All groups share one centre, and each spreads out both ways along 10 directions, with some noise.
Known rows, each followed by its group:
[-24 -31   7 -21 -33 -37  22 -14  19  10  12  34  18 -34 -31  41  38 -12] : k964
[ 10   2   2  16  29 -32   6   5  22 -22  12 -34  35  69  -6 -26  22  -4] : k935
[  2 -17   0  12  -2  21  30 -25   9  -8   7   9   1 -19   9 -26  27  42] : k4
[  6  -2   1  18  11 -19  10   8   9  -3   7  -2  -6  10 -31   7  16 -14] : k964
[  5  -6   3  31  -6   5  11  -3  -6  -8   0  -6   0 -20   6   2  -3 -22] : k995
[ 15   3   5  -1  15 -10  -5 -11  -3  -7  12 -11  -6 -14  -1  -3  19   3] : k935
[ 36   5   1 -16 -13 -23 -15   6  25 -32   6  15 -11 -12  41  13  28  -1] : k964
[-10  -8   1   2  -8  -9  19   5  -1 -24  -4  -2   8 -11 -12  -6  41   6] : k964
[ -1 -18  13 -23   7 -42  19 -16  34 -25   4 -21  27 -26   4  10  19  -6] : k935
[ -5   0   2   5   4  -7   3   9 -13   4   6  -7   2  -8 -14  13  -3   2] : k964
[ 24  11  13  -6  22 -41 -19 -14 -18  -6  23 -40  16   8  -4  -6  13 -48] : k995
[  5  -2  15  18  29 -20  -2 -27 -17  19  47 -28  17 -22 -29   8 -18   7] : k4
[  5  14   0 -29  11  -1 -22  -7 -23   5  -4  -8 -13   1  -3 -14  20 -11] : k995
[-13  -7  -4   1  11  26   6 -12   1  27 -14  11 -18  -9 -17   6  -5   6] : k935
[ -2   5   4 -34  44 -25 -11 -20  14  15  17 -11 -11  14 -51  -4  27  19] : k4
[ 27   1  12 -18  13 -53 -21  -9  27   9  20  -4  -8 -19 -12  48 -13 -56] : k995
[ 13  -6   3  14  21  15   3 -19  44   2 -11  11 -27 -17   0  12   3  -4] : k995
[ -2   1   4 -14   3   5  -6 -12  11   2  -3   0  -7 -35   7  10 -18  -2] : k4
[  1  -1 -10  57 -30  50  33  19 -49 -24 -15  -1  -7 -10  22 -44   3  16] : k995
[  9  11  -5  -1  10  33  -6   2 -19  -4 -19  -7 -29 -20  18 -15  -6  10] : k935
[ 13  15   4   0   9  26 -12  -3 -48  -5  -6 -18 -31 -52  10 -12  -4   2] : k935
[ -5   9  -4   4 -17  21 -10   3 -15  -7 -14  -2   3  -7  23 -12 -14 -13] : k4
[ 19  -6   2  25 -27  -8   3  -9   1  16  27  24   0  -8   2  10 -28 -25] : k964
[  9   0   1   2   9  10   2 -20   0   8   4  -2  -8  -3   1 -20  -3  -5] : k964
[  4   1   9   6  -3 -20   4   7 -30  -5  17 -24  16 -19  -3   4 -18 -16] : k964
[  3   3   6 -38   5 -34 -15  -2 -11  11   6  -7  -9 -24 -21  27   5 -29] : k995
[ -9 -11  -3 -37  14  -8  51  18  -4 -24 -52 -34 -26 -37 -26 -20  10 -19] : k4
[ 10   1  -7  -2   3  16  12   8 -11  -2  -3  11 -28  -4  -7 -20  16  34] : k4
[  4   2  -5 -31  31   6  15   9   9 -20 -35 -29 -19  -5   5 -24  14  19] : k935
[ -5   0   7  -9  22  -1 -19  -5  -4 -14 -21 -19  -5 -26   7  25  49 -21] : k995
[ 30  16  -9   5  -1  -4  19  46 -19 -32 -12 -26 -17  10  17 -28 -34   9] : k935
[  8   6   1 -24  19   5  -6  -2 -27   5  -8 -19 -21 -30   0  -2   4   2] : k964
[ 38   6  -9   7  -4  -3   9  37 -11  -1  -2  24 -60 -21 -12  23   5   5] : k4
[-16  -7   4  43 -17  -1   4  -9 -13  14  20   7  25  16 -23   4   2 -21] : k964
[ -8   1   2 -17  -5 -13   1   5 -33  -1  14  -6   7 -16 -13  -1  16  24] : k964
[ 19  20   0  22  -3   9 -43   7 -10  -8   0   2   1  18  42  11   6 -30] : k4
[  2   4  -1   2   2  -2 -12  12 -20  15   3   8 -13   3 -16  19   5  -4] : k935
[  4  23  -3  -5   5   9 -29  21 -44  -9 -10 -26   2  15  30 -11  -6  -6] : k4
[ -1  -1   1 -28  10  -5   3  -4  -6  -2   4  -9  -1 -16  -1  -3   5  29] : k964
[  8  -3  13  -6  23 -28   6  -5  18 -17   0 -42  22 -16  15  12 -29 -26] : k935
[ -6 -10   3 -17   3  24   5 -25  -8   5  10  12 -11 -52   7   0  22  60] : k4
[ 20   9  11  26  55 -16 -12 -17  -1   3  16 -51   5   1 -13   3 -12 -27] : k995
[ 11   9   6  -4  -6  -2 -16 -21 -24  -7  35   2   5 -17   9 -25  20  30] : k935
[  3  -5   8  -6  15 -15   0 -21   6 -13   6 -24  20  -7   8  -9  17 -12] : k995
[ 14  12   7  29  17 -14 -29  11 -28  -8  14 -15   1   3   1  27  41 -22] : k995
[ 26  13  -2  22  10  12  -5   9 -36  -1   3  -5 -39 -23  -8  -4   7  -6] : k935
[ 12  22   4 -31  10 -16 -42  11 -16 -10  10 -17   6  12  30   7   3   9] : k935
[ -4   6   1  10  14  12  -4  -1 -20   8  -3  -8 -13 -12 -16   1   2  -1] : k995
[ 19   6  -2  16  35  10   8   9 -13 -15  -1 -20 -23  -5  -4 -12  24  32] : k995
[-12 -11  -1   4   4   9  14 -29   6   7   0  11  -3  12 -32 -31  47   1] : k964
[  7  15   0  18  -1   3 -26  10 -53   9  31  -7   9  19   3  -7   4  14] : k4
[ -2  -1   0  -9   2   0  11  -1 -13   4   3  -1 -13 -19 -22  -6   1  11] : k4

New rows, each followed by its group:
[ -4  -1   7 -47  30 -22   6  12 -24 -15 -20 -48  -5 -42  -2  11  15   0] : k4
[ -7 -18  11  -1 -11 -10  28 -46  12  11  -6 -13   9 -38 -19 -18 -25 -79] : k995
[  1   9   0  -7  14  -6 -15  13 -18  -1 -11 -24  -1  -1   6  13   2 -19] : k935
[ 15   1 -14 -49  -4 -24  36  51   8 -31 -43  -8 -34   8  -2 -14   6  -1] : k4
[  1   4   1   1  23  15   6   0   0  -4 -21 -35   1  -6  18 -11 -39  -9] : k935
[ 25  35  -8  20  38  27  -9  38   1 -65 -12 -44  -1  41  50 -55   3  77] : k964
[ 23  -1  -2  20  -2  13  19  -5   3  -1  -1   3 -22  -9   3 -25 -28  -8] : k995
[  7  10   7 -18  45   3 -21 -17  -3  -3 -13 -40  -3  -9  13  -4   6 -14] : k964
[ -2  -7   2   1   7 -16  19   5  20 -17   2  -5   7   2 -17  -2  13  17] : k964
[ 35  11  -4  36 -10 -16  -6  33 -35  -7  24  -4  -2  27  12   3  -4  -8] : k4
[ 23   8   2   0  19  -3  -9   9  -1 -17  -5 -31   3  -4  40   0 -13  -1] : k4
[ 16  12  -6  28  27  29  -5   9  16 -19 -29 -12 -26  10  15  -9   7  -4] : k964
[-23   5  11 -15  36 -17 -23 -40  -3   9  14 -28  28  17 -34 -14  42 -13] : k4
[ 12   5  -5  10 -63  -1   6  34 -48 -17   7  31 -19 -43  15  12  -3  -9] : k935
[ 27   6  12  15  -3 -18   4  -8 -24 -22  31 -22   2 -47  12  -9 -11  -6] : k935
[ -5   5  -2   2  28  20 -10  13  -7  14 -23 -11 -27 -20  -5  35 -11   1] : k964
[-31 -11   5 -42  16   4  22 -27   8  -5 -32 -22  -5 -54 -25  -9  18  -8] : k4
[ 24  13   0   3  25  17 -26 -14  14  -6  -2  -2 -21   1  25  -6  18   9] : k935
[  6  -5   0 -14  49  -7  30   0  35  -6 -19 -40  -5   9 -12 -16 -26  16] : k935
[ 17  -8   7 -27  -1 -16   2 -14  34 -23   0  -7   8 -29  42   3  -8   4] : k964
[ 15   3   5 -42  32 -40 -11  10  31 -34 -20 -42  12  20  32   6  28 -19] : k4
[ 36  11  -4  24  11  13 -10  11   9 -20   2  -8  -3  31  52 -18  -6  14] : k4
[ -3  10   3 -27   6  -6 -23  16 -18 -10 -18 -20  -9 -32  20  30  -1 -15] : k995
[-32  18  -7   1 -25  30 -15   9 -43  -3 -42   2 -12   0 -10 -21  14 -58] : k4
[  9  -1   1 -17  -8  -1  -5 -12  -4 -20   3  17 -17 -32   8  -5  65  15] : k935
[ 20  13   2 -31  27 -14  -5  10   3 -36  -6 -31 -10 -10  20 -18  22  30] : k964
[  3   4   3 -30  18   1 -16 -16  25   6  -7   2 -11  -6   2   7   1   7] : k995
[ 34   4   6   3  57 -24   7  -7  25  -9  14 -46   3  25   1 -17 -10  11] : k4
[-32  18   4 -52  12   1 -44   2 -56   7 -16 -31  14 -10  10   9  25  -3] : k935
[ 21  12   0 -11  -5 -12 -14  15  -5 -21   7  -3  -3   5  23  -3   8   7] : k935
[ -4 -16   1 -23   4  28  14 -26  22  14 -19   3 -10 -43  24   3 -31  11] : k964
[ -1   3   6 -11  21   9 -20 -26 -13  16   6 -15   5   3   5 -12   8  -3] : k964
[ 18  14   5 -25  13 -48 -17  22  11 -44  14 -22  13   3  18  14  38  23] : k964
[ 30  15   7  10  60  27 -44 -24  26  -9 -31 -22 -50 -40  28  32  37 -34] : k4
[ -1  -7   7 -20  11 -11  -3 -14  11   3  -2 -16  10 -28  15  18 -17  -7] : k964
[ -3   1  -1 -10   2  -1  -6  -1   0   5   7  15  -8   4 -10   5  28  22] : k964
[ 15  23   2   3  31  10 -37  16 -15   0 -26 -30 -25 -10  25  30  -9 -42] : k935
[  0  -4   5 -11  11  -9  -6  -8   0   7  -4  -7 -10 -31  -5  30   6 -19] : k935
[  6  19  -1 -20   4   8 -19  10 -37 -12  -8 -16 -12 -16  19 -11   9   8] : k935
[  0   8   0 -11  -4   3 -24 -11 -22   7  13  22 -13  -4  -7   2  55  17] : k935
[ 29   3  10  15  37  -8 -29 -32  33  -7  35 -20  28  29  44  -3  15  25] : k4
[  1  -1   9  10  30   4  -8 -29 -21  15  31 -13  -3 -23 -21   2  25  27] : k4
[ -5   8   7 -15 -11 -21 -35 -17 -17  -7  31   0  37  10  19  -1  35   7] : k935
[ 15  -5   5 -11  -9 -18   2  -8  11 -12  -3  -4  -1 -21  17   1   4 -36] : k995
[ 15  -1   8  10 -13 -10   7 -10 -17 -22  17 -11   6 -40  14  -8   0  -8] : k935
[ 26  -2  11  -7  34 -41   7   5   8 -18  18 -36   4 -20  -1  18   4   4] : k995
[  8  -4  12  -9  26 -22   5 -22  38 -10   4 -36  21 -17  14   4 -41 -17] : k4
[  7  12   5 -12  15 -10  -8  -2 -30  -7  16 -23   2  -7  -3 -19  12  19] : k935
[ 21  11   5  -1  22  -7 -34  -6  -1   0  23  -5  -1   7  21  13  17  18] : k4
[-16   8   7  -6 -15  11 -36 -15 -10   3  -5  11   2 -28  17  22  10 -23] : k4
[-22   8   3 -16   1  12 -17 -18 -15  14  -7   8 -16 -28 -32   5   8 -14] : k4
[ 27 -10  -1 -49  16 -18  -7   1  47 -35  -5   8  -4   1  58  12  69  57] : k4
[  4   9  -1  29  10  10   0  22  -5 -26 -12 -16  -1   4  15  -1   8   3] : k964
[ 18 -13  10  15  26 -41  32 -12  24 -12  31 -29  20   1 -23 -13  -7   4] : k935
[ 40  12  -4  -2  34   7  -1   1  12 -13 -12 -16 -41  -2  13 -17   6   3] : k995
[ 10   8   4  -3  28  21   4   1 -18  -7 -32 -38 -31 -54  13   1 -20 -23] : k935
[ 13  -1  -3 -19 -11  -6  12  22   8 -23 -20  -7  -9 -17  32   4 -17  -5] : k4
[ 22   4   6   7  13 -33  -2   2  -1  -5  20 -17  -1   0 -15   7  -9 -25] : k964
[ -1  -8   5 -38  50   4  27 -16   9 -10 -32 -43 -28 -54 -17 -12   9   7] : k995
[ 12  15  -2   7  23  -2 -26   3 -16  17  16   5 -22  27 -24   1  23   6] : k964
[-10   6   0 -25   3   9  -2  -5  13  -2 -24   1 -19 -19  -9  -3 -13 -15] : k4
